The first 9 rows are patterns. Each new row is the sum of 3 different patterns, raised or lowered, with some noise. Before adding, each is slid sideways (what falls off one end comes back at the other) and multiplied by a number that may be negative. Names go in the order of the patterns.
Known rows, each followed by the names of its patterns:
13, -5, 6, 3, -5, -7, -2, -4, -12, -1, -2, -5, -6, -8, -12, -8, 11, -14, -2, 13, 14, 5, -11, 10, -13, -9, -8, 4, -5, -3, 8, 0, -2, -8, 2, -6, -14, 9, 7, 3, 13, 0, 0, -3, 11, -5 : (0)
-11, 5, -6, 10, 6, 4, 10, 13, -2, -1, 13, -7, 8, -10, 14, 13, 14, 11, -7, -5, 5, -11, -11, 3, 8, 2, -2, 6, -7, 13, -5, -2, 3, -8, -5, -13, -4, -1, 12, 2, 11, 7, -13, 3, -13, 0 : (5)
-14, -10, 4, 14, -3, -3, -6, -5, -8, -9, -9, -5, 5, 8, 3, 7, 12, -5, 10, -6, 13, -2, 5, -10, 6, 10, 1, 2, -13, 14, 7, 12, -5, 14, 12, -5, -2, 10, -11, 2, -11, -3, 14, -14, -2, -5 : (6)
6, -11, 12, 6, -2, 9, 14, -14, 13, -8, 7, -12, 10, -8, 10, -1, 1, 10, -9, 3, 13, 4, -3, -7, 9, 10, 7, 0, -5, 9, 8, 6, -3, -6, -9, 14, 3, 14, 12, 4, 12, 4, 1, 1, 13, 12 : (3)
11, 12, 8, 12, 9, -4, -13, -4, 12, 6, 13, -13, 0, 8, -14, -14, -12, 4, -7, 14, 13, -3, -1, 12, -14, 14, 13, -11, 11, 11, -1, 5, -11, -3, 11, -4, -9, 2, 10, 13, -12, -12, 10, 14, 4, 5 : (4)
-12, -8, 9, -2, -6, 4, 4, -6, 3, -7, 7, 0, 6, -7, 4, 13, 5, 0, 7, 4, 0, 10, -6, -4, 3, 6, 1, -2, 3, -3, 13, -7, 13, 0, 5, -8, -10, 7, 14, 13, -4, -2, -10, -3, 6, -1 : (8)
13, 4, 9, -12, -3, 9, -14, 5, 8, -8, 14, 10, 6, 14, -14, 6, -6, 5, 3, -6, -10, 10, -11, -4, 3, -1, -6, 3, -14, -3, 4, -5, 5, -4, -13, 8, -2, 11, -2, 3, -7, 6, -10, 3, -8, 9 : (2)
5, -4, -11, -3, 1, -10, -3, 14, -7, -10, -7, -11, -2, -6, 4, -11, -1, -11, 6, 0, 8, -7, 12, 8, 13, -12, -7, 6, 10, -5, -5, 7, -2, 8, 4, 9, -5, 12, 2, 5, 12, -3, 14, -4, 4, -11 : (1)
13, 0, 3, -10, 9, 8, -14, 12, -8, -14, 3, -2, -12, -13, -6, 5, -7, -12, 10, -2, 14, 14, 2, 1, -5, 6, 7, -6, 3, -5, -1, 1, -6, -1, 4, -9, -4, -7, 13, -1, -2, -4, -12, -1, 4, 14 : (7)

New rows. What belongs after each?
-12, 0, 22, 16, 11, -7, 8, -4, -12, 0, -2, -7, 2, 0, -5, -2, -4, 17, -13, 4, 10, -6, 4, 26, 1, 15, 5, 8, -3, 17, 2, -3, 13, -8, 11, 15, -9, -4, 4, 5, 4, -1, 1, 5, 11, 4 : (3) (4) (7)
0, 3, -32, -21, -20, -3, -7, -4, 26, 8, -7, -19, -5, -9, -21, 2, -14, 9, 15, -2, 13, 12, 14, 8, 2, -6, -3, -6, -18, 14, 2, 11, -6, -1, 4, 7, -5, -15, 0, -5, -11, -8, 8, -16, 16, -15 : (0) (5) (6)
1, 15, 16, 16, 8, 8, 0, 0, -2, 1, 14, 7, 4, 5, -7, 7, 23, 2, 6, 14, -2, 7, 24, 5, 22, 5, 17, 0, 13, 3, 1, 12, 10, 15, 10, 1, 3, 12, 5, 0, 6, -3, 20, 14, 6, 6 : (3) (2) (1)
5, -11, -14, 0, -1, -17, -15, -7, -3, 7, -21, 0, -4, 17, -8, -8, -9, -12, -24, -17, -18, -18, -25, 6, -3, -20, -19, 2, -11, -29, 0, -7, -11, -2, -14, -12, -21, -3, -25, 11, -14, -5, -19, -13, -15, -5 : (0) (8) (1)
21, 24, 17, 19, 25, 18, 9, -11, 20, 17, 7, -8, -5, 1, 17, 0, 9, 9, -2, 30, -8, 16, 2, 19, -2, 4, 21, 26, 5, 32, 0, 23, 21, -2, 31, 16, 15, 12, 8, 10, -5, 33, -1, 19, 28, 12 : (6) (8) (7)
-10, -17, 3, -9, 0, -3, -10, -16, -6, -10, -3, 3, -4, 5, -5, -18, -9, -7, -15, -34, -15, -9, -6, 2, 10, -10, -5, -7, -13, -4, -15, 7, -25, 1, -2, 7, 5, -11, -17, 3, -5, -8, -23, -9, -2, -3 : (5) (8) (1)
16, 16, 22, 20, 11, 21, 15, 14, 2, 12, 17, 10, 5, 5, 12, 19, 18, 24, 8, 4, 18, 14, 16, 25, 13, 27, 15, 18, 2, 18, 9, 5, 13, 11, 10, 7, 17, 15, 8, 16, 11, 9, 7, 17, 0, 7 : (5) (8) (1)
-20, 15, -2, -3, 8, 14, -11, -11, -5, -6, -27, -16, -6, -2, -5, 0, 7, -3, 9, 1, -4, 6, -6, -1, -24, 1, -14, 10, -6, 10, 15, -9, 2, -27, -8, 3, -10, -4, 11, -12, 12, 19, 24, 14, -15, 17 : (5) (2) (7)
5, 32, 9, 18, 18, 26, 36, -6, -1, 30, 16, 19, 17, 15, 29, 8, 37, 18, 1, -10, -1, 32, 22, 38, 9, 10, 19, -16, 4, 8, 6, 22, 22, 18, 21, 7, 21, -16, 27, 29, -3, 8, 36, 16, 33, 17 : (6) (4) (7)
41, 3, 13, 15, 20, 4, 22, 28, 21, 14, 8, 10, -4, 12, -10, 15, 9, 22, 6, 18, 12, 2, 40, -11, 23, 32, 35, 7, 3, 38, 8, 12, -5, 27, 21, 26, 21, 24, 19, -3, 23, 20, 1, 32, 15, 23 : (0) (6) (3)
-3, -13, -25, 1, -21, -6, -20, -17, -12, -7, -33, -34, -19, -18, -9, 2, -12, -16, -6, -22, -5, -23, -30, -3, -15, 7, -26, -3, -40, -18, -22, -2, -34, -5, -15, -23, 12, -42, -29, -16, -22, -14, -17, -24, 1, -9 : (6) (4) (2)
26, 21, 5, 21, 16, 8, 22, -5, 2, 11, 12, -2, 18, 19, 20, 14, 9, 19, 26, 18, 12, 25, 32, 13, 35, 12, 13, -4, 23, 34, 19, 11, -7, 12, 25, 3, 0, -8, 24, 21, 31, 13, 15, 20, 18, -1 : (4) (8) (1)
-12, 12, -28, -8, 12, 3, -13, 7, 6, -2, 6, -7, -8, 6, -16, -14, -9, -8, 3, -6, -23, -6, 0, -8, -11, -18, -15, -19, -3, -3, -1, -10, 0, 0, 16, 1, 0, 10, 10, 5, -1, 9, 0, -11, 10, 0 : (5) (6) (4)
1, -4, -6, 17, 3, 21, 3, 9, 27, -2, 19, 26, 2, 9, 20, 21, 27, -7, 20, 27, -4, 7, 3, 9, 7, 14, 8, -2, 1, 14, 2, 11, 16, 11, 25, 10, 20, 17, 22, 9, -2, 14, 24, 17, 22, 14 : (6) (8) (7)
-1, 11, 4, 31, -6, 7, 15, 23, 18, 12, 17, 39, 16, 19, 4, 7, 10, 20, 25, 7, 26, -3, 11, 16, -10, -19, 3, 20, 13, 28, 26, 19, 7, 22, -9, 35, 30, 6, 3, 29, 21, 14, 5, 22, 7, 16 : (3) (4) (8)
12, 8, 33, 3, 20, 18, 1, 9, 11, -6, -2, 18, 0, 16, -8, 10, 8, 2, -6, -17, 7, -6, 18, 12, 8, -3, 7, 3, -10, 6, 2, 6, 14, 0, 30, 13, 0, 3, 11, 8, 11, 32, 11, -3, 10, 0 : (0) (6) (7)
10, 11, -2, -1, 17, 21, 7, 26, -17, 12, -10, 4, -20, 6, -7, -4, 11, -1, 12, 10, 2, -12, 12, 16, 1, -7, 37, 33, 15, 8, 15, -8, 8, -13, 2, 1, 17, 16, 9, 5, -9, 14, -3, -17, 12, -3 : (0) (5) (1)
-8, -2, 6, -1, -10, -4, -4, 6, 2, -7, -13, -11, -17, 1, -8, -5, -20, -5, -12, -21, -15, -22, 4, -20, -1, 1, -10, -10, -10, -11, 4, 9, -24, -3, -13, -9, 4, -14, -14, -13, -8, -13, -20, 0, 6, -24 : (4) (8) (2)
3, -6, -9, 15, 2, -9, 3, 19, -5, -3, -7, -1, 12, -5, -6, 7, 10, 4, -9, -3, -6, -5, 4, -5, -7, 0, -29, 6, -2, 13, -11, -22, 5, -7, 12, -9, -10, -5, 18, -12, -15, 5, 14, -1, 2, 3 : (6) (4) (7)
